The rows of a group lie close to one hidden flat surface of 13 dimensions, which may be shifted away from zero. Surfaces can cross.
In the rows, zero is written as 128.
Some rows, each with its group after it:
[177  66 113 198 130 186  91 120  90 133 147  70  68 168 215 158]
k827
[ 79  97 126 176 135 169 153 114 195 173 132 145 159 139 121 187]
k827
[176  86 165  99 106 158 132 155  41 202 165 136 128 127 131 123]
k827
[160 122 100 163 119 170  37 133 151 175 131 194 101 127 157 166]
k81
[135 125 133 146 142 141 108 107 109 106  90  58 132 131 174 147]
k764
[ 70  81 147 126 101 154 151 170 115 112 148 180 168 154 177 127]
k827
[145 121 159 119 133 154 135 143 167 121 114 117 182 105 121 150]
k175
[119 114 130 117 101 125 128 134  54 200 146 164 112 118 110 130]
k827
[159 131 133  92 144 111  98 145 146 104 152 112 160 111  79  88]
k81
[ 67 108 189 164 154 105  91  97 154  77 162  88 121 160 143 126]
k766
[118 138 160 109 115 109 121 152 115 161 105 194 132 154 159 147]
k766
[131  25 119 162  79 157 110 167 117  74 129 223 137 176 175  77]
k827
[111 131 125 141 108 104 140 128 130 142  81 127 127 148 136 118]
k766
[145 151 164 116 105 203 116 157 131 118 139 144 105 132 150 140]
k175
[144 125  97 124  61 191 107 185 140  95 172  90 115 200 130 129]
k764
[116  93  69 155  71 167 195 152 117  95 149 106 117 122 158 120]
k766
[105 106  87 132 149  98 127 111  78  87 119 130 133 148 147 129]
k764
[ 80  98 159 188 109 172  85 111 147 147 142  32 132 159 111 156]
k766
[112 121 188 124 124  60 113 104 147 132 131 109 141 163  64 137]
k81
[138 113 183 147 117  98 169 127 122 136  90 108 116 153 127 136]
k175
[139 129 132 115 102 150 165 129 176 134 195  96 140 142  92 160]
k766
[171 140 132 115  76 120 148 190 122 121 154  98 119 142 183 155]
k764
[114 158 144 104 132 168 133 168 137 132 181  99 105 180 131 120]
k175
[186 128 171 156 128 176 135 149 148 116 119 128  81 119 135 140]
k175
[138 187 113 117  76 127 101 156 173  81 114 151 111 123  89 140]
k175
[113 116 166 152 115 137 168 112 111 106 104  81 102 145 126 129]
k766
[143  76 163 164 111 124 136 107 100 175  57 177 135 100 132 130]
k175
[ 94 114 124 116 120 131 125 145 159 103 167 134 160 152 136 110]
k81
[143 133 202 125 134 103 150 105 118 134 100 105 118 119  66 137]
k766
[ 63 175 136 136 168  96 178  75 174 112  94 139 108 103 152  78]
k766
[128 109 147 109 174 167 113  93 112 138 167 134 127 151 151 109]
k827
[119 128 131 116 182 150 169 146 174 128 155 130 162 167 140 173]
k81
[118 146 135 109  57 138 112 181 175 124 149 146 157 130  97 127]
k175
[125 121 126 167 137 133  86 125  90 136 159 121  78  60  92 121]
k764
[117  55 131 135 101  93 190 167 112  95 139 151 168 173 124 134]
k81
[111 135 134 149  96 128 115 110 137  94 139 119 105 137 155 152]
k766
[130 157 144 133 119 113  87 144 119 123 100 147  81 151 139 105]
k81
[146 171 122  90 209 168 123 100 111 137 134 113 104 143 119 117]
k764
[170 138 141 113 114 130  67  97 117  96  73 137 131 168 115 142]
k764
[118 126   6 157  88 127  96 116 108 184 104 153 137  97 140 157]
k175
[ 86 138 153 143  92 145 123 104 163 111 109 146 152  82 168 144]
k766
[123 134 141 128 128 155 162 151 124 119 117 110 117 120 135  89]
k81
[172 128 136 123 155 110 107 147 114 150 200  86  77 184 148 156]
k175
[138 117  84 157 149 175  91 138 139  95  92 192 123  51 132  73]
k175
[106  75 110 174  80 121 142 113 153 166 183  40 145 153 107 155]
k81
[ 68  73 137 169 129 139  58 123 141  74 135 107 152 138  74  74]
k827
[161  66 158  99 125 134 188 169  91 140 162 159 155 182 131 141]
k827
[115 114 172 146 127 137 147 134 116 131 136 137  92 148 131 138]
k766
[126 108  71 136 192 160 144 135 126 140 165  98 141 123 121 126]
k764
[ 94 130  83 160  83 103 139 124 102 105  92  69 123  97 146 112]
k175
[118 123 124 126 106 116 172 118 142 132  86  88 169 135 130 135]
k766
[143  67  47 189 119 132  99 126 191 128 124 128 145 163 109 105]
k827
[138 175 125 123  28 149 104 170 110  98 129 217  35 153 146  97]
k175
[ 96 149 132 166  79 162 104 155 155 156 108 174  89 177 186 174]
k81
[ 95  62 116 201 115  60  83 166 113 151 159 106 120 111 126 139]
k764
[ 73 162 178 108 125 139 122 118  99 110  94 114 129 119 133 110]
k81
[119 134 108 147 142 118 116 157 158 165 110  89 146 147 155 139]
k827
[ 54 114 120 125 110  93 121 100 167 154 134 136 175 128 117  79]
k81
[156 149 175 120 146 141 180 128 143 131  76 109 122 155 107 149]
k764
[108 159 181 140 113 121 125 162 150 125  86 162  89 208 129 159]
k175
[159 133 116 119 186 120 126 120 167 106 132 147 128 140 146 103]
k764
[100 133 164 131 129 121 122 123  88 176 115 161 114 120 118 153]
k827
[ 92 184  79  96 114  74 143 102 188 141 108 121 180 108 114 126]
k81
[132 129 132 122  72 146 142 191 123 181 111 156 111 179  97  95]
k766
[ 78 157 128  99 122  81 183 122 114 125 132 125 161 104 122 163]
k764
[107  60 106 168 156 150 155 168 162 136 165 142 150 145  84 111]
k827
[170 132 122 104 170 129 121 116 138  92 113 123 134 168 160 124]
k764
[ 70  95  99 188 100  81 157 157 144 135 138 113  91 165  96  91]
k81
[116 134 106 107  96 133  96  88  95  95 146 168 132 107 117 137]
k175
[111 159 111  92  71 162 126 138 127 120 151 132 154 121 154 136]
k766
[105 150  87 106 102 120 139 114  99  50 102 138 151 104 166 140]
k827
[155  71 149 131  82 133 127 141 121 113 145 120 159 129 111 128]
k81
[ 91 115  80 132 112 136  94 127 110 100 128 177 124 154 159  89]
k764
[ 75  87 147 134 174 153  81  95 141 159 121 162 186 170 144 136]
k827
[183 126 122 124 173 206 134  87 139 117  84 181 116  96 119  98]
k764

New rows, each followed by its group:
[105  83 159 168 138 155 135 125 101 109 182  73  70 169 147  76]
k81
[105  87 148 145  97 149 130 148 118 168 119 113 170 115 146 121]
k175
[133 139 102 146 158 140 137  93 103 172  84 130 103 125 119 146]
k175
[ 89  75 142 174  98 159 101 138 109 154 116 114 138 142 115 134]
k764
[103 169 115 116 153 211 144 123 212 167  92 102 161 164 153 105]
k764
[156 155 112  94 125 155 146 146 149 134 178 120 120 125  99 109]
k175
[152 130 108 133 185 153 148 122 147 142 136 136 131  74 183 105]
k764
[ 94 116  87 158 139 134 160 148 157 108  57 179 144 132 146 109]
k175
[ 63 106 137 152 141 156 120  80 165 145 149 146 139 176 153 155]
k827
[154 101 138 106 116  72 113 111 105 153 140 142 159 123 125 133]
k175
[147 120 128 174 103  87  58 165 125  86 120 140  69 134 153 126]
k175
[ 98 132 133 135  93 131 133 137  98  99  88 163 121 128 158 139]
k81
[ 81 139 157  90 169 171 101 104  85  96 132 189 139 165 163 129]
k175
[151 109 141 117 122 103 205 113 105  73 123 117 109 148 155  94]
k81
[125 125 172 115  67 162 176 208 161 141 135  75 150 172 123 108]
k81
[158 120 115 135 142 154 156 119 138  98 150 117 113 136 141 155]
k175
[132 115 103 164 142 178 136 187 155 166 129 124 106 116 118  90]
k81
[170 114 138 119 139 125  76  91 183 127 102  71 180 169 109 120]
k827
[108  79 117 158 109 186 139 119 136  99 129 109 163 125  95 138]
k764
[141 129  88 132 162 163  61 110  92 127 125 180 105 103 156 135]
k175
[151 127  58 187 106 139 142 130 173  67 123  93 110  96 115 165]
k175
[128 155 102 108 114 139 164 148 112 185 156  75 107 175 144 141]
k175
[169 127 151  70 136 122 140  80  97 119 126 200 144  99 113 108]
k175
[136 116 165 151 124 136 171 123 133 105  76 111 119 141 164 145]
k766
[105 103  93 155 144 116 115 122 107 157 130 116 124 153 122 154]
k827
[113 118 123 101  76 104 151  99  97 116 142 158 142 151 136 149]
k175
[138  95 127 114 119 143 138  89 110 163 165 114 166 103 106 155]
k175
[109 124 160 154 149 135 180 131 147  91 111 126 101 127 130 103]
k764
[139 120 132 122 131 104 139 141 142 115 183  93 161  96 112 165]
k764
[178  83 169 128 128 168 152 114 138 147 155 132 128 166 128 143]
k827
[148 106 100 129 136  77 167 115 155 131 131 146 150 149 104 143]
k175
[138  75 188 212 171 113 139 187 111 200 144  72  77 110 172 126]
k764
[157 143  94 103 127 122 120 143 174 108 185  87 168  96 138 159]
k764
[102 130 234 101 138 168 117 124 112  59 119 166 133 110 155 106]
k827
[132 141  78 137  98  96 177 123 122  87 107 128 128 115 138 181]
k81
[114 137 150 112 134 133  83  94 104 107 146 112 133 101  88 124]
k175
[180 167  71 114 140 149  73 103 122  75 104 143  97 113 193  93]
k764
[ 75 153 109 136 137 128 134  80 113 129 153 148 103 108 189 168]
k766
[129  86 134 126 108  63 159 142 146 124 177 120 150 166  69 144]
k766
[165 123 124 112 128 124 173 151 141 141 160 119 118 147 133 107]
k175
[140 146 122 109 201 154 117 104  83 192  70 176 117 133 158 124]
k175
[174  85 154 154 141 185 139 136 117  77 155 103 117 126 172 165]
k766
[ 69 134 133 114 101 111 151 151  78  64 159 124 107 130 143 105]
k827
[167 162 104  82 102 132 122 169 128 135 153 172 102 113 122  65]
k175
[166  80 140 136 146 102 128 123 143 116 157 113 158 106  50 124]
k81
[158  76 131 137 116 129 148 142 109  92 119 144 141 137 185 132]
k764
[108 121  67 145 115 101 172 124  94 163 136 132 100 128 112 120]
k766
[125 163 129  78  72  58 150  42 145 206  87  92 174 155 172 123]
k81
[ 69 113 120 186 150 146 144 110  92 166 107  97  99 128 130 181]
k81
[216 106 125 150 180 144 153 128 130 140  78  90 131 133  86 170]
k764
[201  86  80 134 126 161 136 133 120 110 104 162 145 127 174 139]
k827
[ 90 110 135 141 221 135 113  99 182 152 134 107 172 135 161 105]
k764
[141 127 137 116 130  99 107 102 131 101 148 166 128 152 109 170]
k175
[105 136 166 116  88 145 142 136 122 104 128 134 118 150 112 131]
k764
[ 76 168  95 119 109 205 141 135 154 116 116 124 113 172 113  89]
k764
[128 142 107 109 124  64 144 117 172  75 136 195 126 177  76 141]
k175
[ 89 122 124 136 106 132 144 146 154 130 121  89 166 150 159 146]
k764
[158 126 122 133 115 104 153 105 150  92 114  96 154 132 134 207]
k175
[ 92 186 131 120 101 165 142 129 153 168  73 142 107 131 138  71]
k766
[106 102 132 117  97 151  92  86 108 161 123 152 165 117 174  98]
k81
[145 112 143 135 147 178 164 141 111 146 176 182 106  84 149 147]
k766
[ 91 150 114  97 139 148 102 103 159 147  98 182 158 170 161  96]
k764
[127 141  92  78 129 142 130 125 136  72 140 113 167 194 177 129]
k764
[ 61 115  93 189 117 116 136 102 139 122 146  96  86 137 133 130]
k81
[144 144 131 107  87 108 108 134  97 191 130  82 144 124 131 154]
k175
[143 164 177  94 149 198  82 128 209 175 128 100 177 106  97 104]
k766
[142 107 144 110 169 106 185  95 137 127 141 113 156 153 129 148]
k81
[127 106 139 125 129 106 139 119 128 138 134 150 134 154 114 140]
k175
[149 188 128  55 178  96 139 111 123 125 135 173 129 119 147 111]
k766
[158 123 168 118 132 164 150 132  96  68  90 151  71 201 171  89]
k764
